The rows come from 4 hidden closed curves, with some noise, and rows from the same curve form a group. Each curve winds through 4 dimensions. The rows are also pushed far along 2 directions, which tell nothing about the answers.
Known rows, each followed by its group:
[-1.53  0.55  0.10 -0.68 -0.20  0.35 -0.16 -0.10  0.78 -0.20 -0.92] : j_344
[-0.42  0.09  0.43 -0.81 -0.15 -0.49  1.03  0.94 -0.20  0.15 -0.62] : j_344
[ 0.11  0.93 -0.11  0.18  0.59 -0.65  0.53  0.57  0.14 -0.27  1.14] : j_627
[ 1.15  0.77 -0.36  0.48 -0.23 -1.16  1.12  0.54 -0.54  1.12  0.03] : j_627
[-0.47  1.19  0.52 -0.10 -0.94 -0.18  0.61  0.34  0.79  0.83 -0.93] : j_344
[-0.68  1.13 -0.36 -0.21  0.24  1.01 -0.55 -1.03  0.42 -0.79 -0.54] : j_522
[-0.96  0.85  0.16 -1.09 -0.15 -0.88  1.08  0.98  0.61 -0.28 -0.09] : j_495
[-2.85  0.10 -0.36 -2.64  1.65  0.16 -1.49  1.67  0.13 -0.94 -0.52] : j_495
[-1.18 -0.36  0.02 -0.81 -0.21 -0.02 -0.24 -0.36  0.93 -1.13  0.50] : j_627
[-2.33 -0.38 -0.99 -1.77  2.30  1.25 -3.63  0.25  0.18 -1.93  1.01] : j_344
[ 0.70  0.13 -0.46  0.94 -0.01 -0.52  0.28 -0.52  0.19 -0.22  1.12] : j_627
[ 0.61  2.22  0.60  1.10 -0.69 -0.28  2.46 -0.35  0.92  0.02 -0.15] : j_522
[ 0.73  0.57  1.11  1.12 -0.55 -1.34  3.82  0.54  0.52 -0.03  0.98] : j_522
[ 0.20  0.41 -0.12 -0.01  0.71  0.76 -1.36  0.33 -0.45  0.25 -0.17] : j_522
[ 0.61  1.08  0.16  0.31  0.34 -0.21 -0.32  0.73  0.12  0.23  0.72] : j_522
[ 0.12  0.98  0.28  0.37  0.78  0.09  0.40  0.26  0.12 -0.66  1.04] : j_495
[-1.36 -0.21 -0.83 -0.92  0.40  0.79 -1.56 -1.10  0.48 -1.35 -0.17] : j_522
[-1.42 -1.19 -1.03 -0.70  1.28  1.75 -3.32 -0.99 -0.17 -1.19  0.00] : j_344
[-1.21  1.42  0.32 -1.75  1.19 -0.58 -0.52  2.32  0.29 -0.45  0.71] : j_344
[ 0.52 -1.38 -0.57  0.51 -1.53  0.80 -1.46 -1.72 -0.09  1.10 -1.72] : j_344
[-3.77  1.89  0.70 -3.70  2.23 -0.08  0.45  2.70  0.24 -1.88 -0.32] : j_495
[-1.34 -0.45  0.12 -1.40  0.17 -0.03  0.53  0.31 -0.02 -0.57 -0.80] : j_522
[ 0.72  0.75  0.91  0.27 -0.88 -0.28  2.31 -0.09 -0.27  0.44 -0.90] : j_495
[-0.11  0.58 -0.42 -0.01  0.56 -0.87  2.29  0.17 -0.63 -0.09 -0.27] : j_627
[-1.17 -1.97 -1.77 -1.01  0.36  0.58 -1.75 -1.86 -0.54 -0.99 -0.71] : j_627
[ 1.11  0.44  0.22  1.01  0.22  0.20  0.05  0.02 -0.41  0.41  0.50] : j_495
[ 0.31  1.26  0.75  0.66  0.57 -0.34  1.36  1.06  0.22  0.01  0.91] : j_344
[ 1.34 -0.91  0.39  1.75 -1.02  0.43  0.59 -1.34  0.01  0.46  0.04] : j_627
[-1.68  0.34  0.31 -1.04  1.23 -0.20  0.95  0.79  0.50 -1.69  0.98] : j_522
[ 1.30 -2.18 -2.46  1.17 -0.51  0.08 -1.46 -3.15 -0.84  0.04  0.00] : j_627
[ 1.16 -0.17  0.11  0.25 -0.49  1.11 -0.56 -1.20 -1.15  0.31 -1.04] : j_495
[-1.93  0.94  0.41 -1.48  1.01  0.04  1.07  0.57  0.24 -1.65  0.11] : j_495

New rows. What belongs after each?
[-0.23 -1.07 -0.48 -0.47 -0.38  0.32 -0.48 -0.65 -0.71  0.39 -1.39] : j_627
[ 0.28  0.75  0.64  0.90 -0.03  0.05  1.17  0.17  0.17  0.30  0.08] : j_344
[ 0.73  0.83  0.43 -0.45 -0.38  0.15 -0.07  0.50 -0.76  0.80 -0.88] : j_495
[-0.91 -0.34 -0.65 -1.29  1.18  1.26 -2.86  0.26 -0.69 -0.20 -0.78] : j_522
[-0.35  0.05  0.33 -1.04  1.41 -0.34  0.19  1.74 -0.71 -0.55  0.59] : j_344
[-0.59  0.42  0.13 -0.02 -0.99  0.25  0.01 -0.48  0.80  0.44 -1.06] : j_344
[-0.47  0.72 -0.11 -1.52  0.68  0.85 -1.75  0.15 -0.77 -0.67 -0.29] : j_495
[-2.17  0.84  0.48 -1.40  0.36 -0.12  1.04  0.79  0.77 -0.88 -0.55] : j_344
[ 3.59 -1.23  0.07  3.97 -2.88 -1.15  2.68 -1.79  0.38  2.59 -0.37] : j_495
[-0.51 -0.89 -0.60 -0.35  1.08  0.87 -2.06  0.23 -0.58  0.18 -0.42] : j_495
[ 1.49  0.01  0.57  2.05 -0.94 -0.74  2.46  0.04  0.15  1.45 -0.20] : j_495
[ 0.46 -0.93 -0.69  1.08  0.08  0.27  0.05 -1.65 -0.14 -0.58  0.63] : j_627
[ 2.27  1.09  1.40  2.04 -1.72 -0.65  4.12 -0.46 -0.35  1.29 -0.78] : j_495
[-0.33 -0.38 -0.08  0.44  0.43  0.25  0.68 -0.37  0.04 -0.36 -0.07] : j_495
[ 0.83 -1.29  0.32  0.68 -0.27 -0.65  0.94  0.20 -0.31  0.22  0.70] : j_522
[ 0.82 -0.11 -0.36  0.96  0.09  0.40 -0.52 -1.10 -0.03 -0.47  0.91] : j_495
[ 1.80 -1.10 -1.02  1.77 -1.17 -0.42 -1.04 -1.41  0.39  0.90  0.73] : j_495
[-0.16  2.18  1.66 -0.51  0.36 -0.25  3.17  1.40 -0.44 -0.02 -0.58] : j_495
[-0.41 -0.71 -0.85 -0.41 -0.18 -0.35  0.79 -0.93 -0.39 -0.22 -0.73] : j_627
[-0.64 -0.83 -0.43 -0.12  1.07  0.84 -1.13 -0.05 -0.45 -0.26 -0.29] : j_495
[-0.95 -0.01  0.16 -0.33 -0.58 -0.09  0.90 -0.43  0.66 -0.25 -0.65] : j_344
[ 0.88  1.05  0.34  1.00  0.00 -0.75  1.08  0.70  0.40  0.42  1.03] : j_495
[-0.71  1.14  0.20 -0.41  1.22  0.17  0.10  0.54  0.24 -1.28  1.18] : j_495
[ 2.27 -2.41 -0.39  2.79 -2.28  0.60 -0.12 -3.45  0.24  0.42  0.12] : j_627
[-1.72 -2.28 -1.51 -0.93  0.11  1.94 -3.75 -2.46  0.14 -1.05 -1.08] : j_344
[ 0.03  0.43 -0.06 -0.50  0.45  0.62 -1.30  0.50 -0.49  0.47 -0.77] : j_522
[ 0.63 -0.02  0.11  0.92 -1.16 -0.43  1.67 -1.11  0.66 -0.16  0.01] : j_522
[-2.08 -2.48 -1.25 -1.77  1.87  1.54 -3.00 -1.11 -0.65 -2.18  0.05] : j_344
[ 0.51  0.26 -0.14  0.08 -0.27 -0.04 -1.31  0.41 -0.02  0.77  0.03] : j_344
[ 1.40 -2.12 -1.51  1.47 -1.70  1.04 -2.18 -3.84  0.23  0.02 -0.53] : j_522
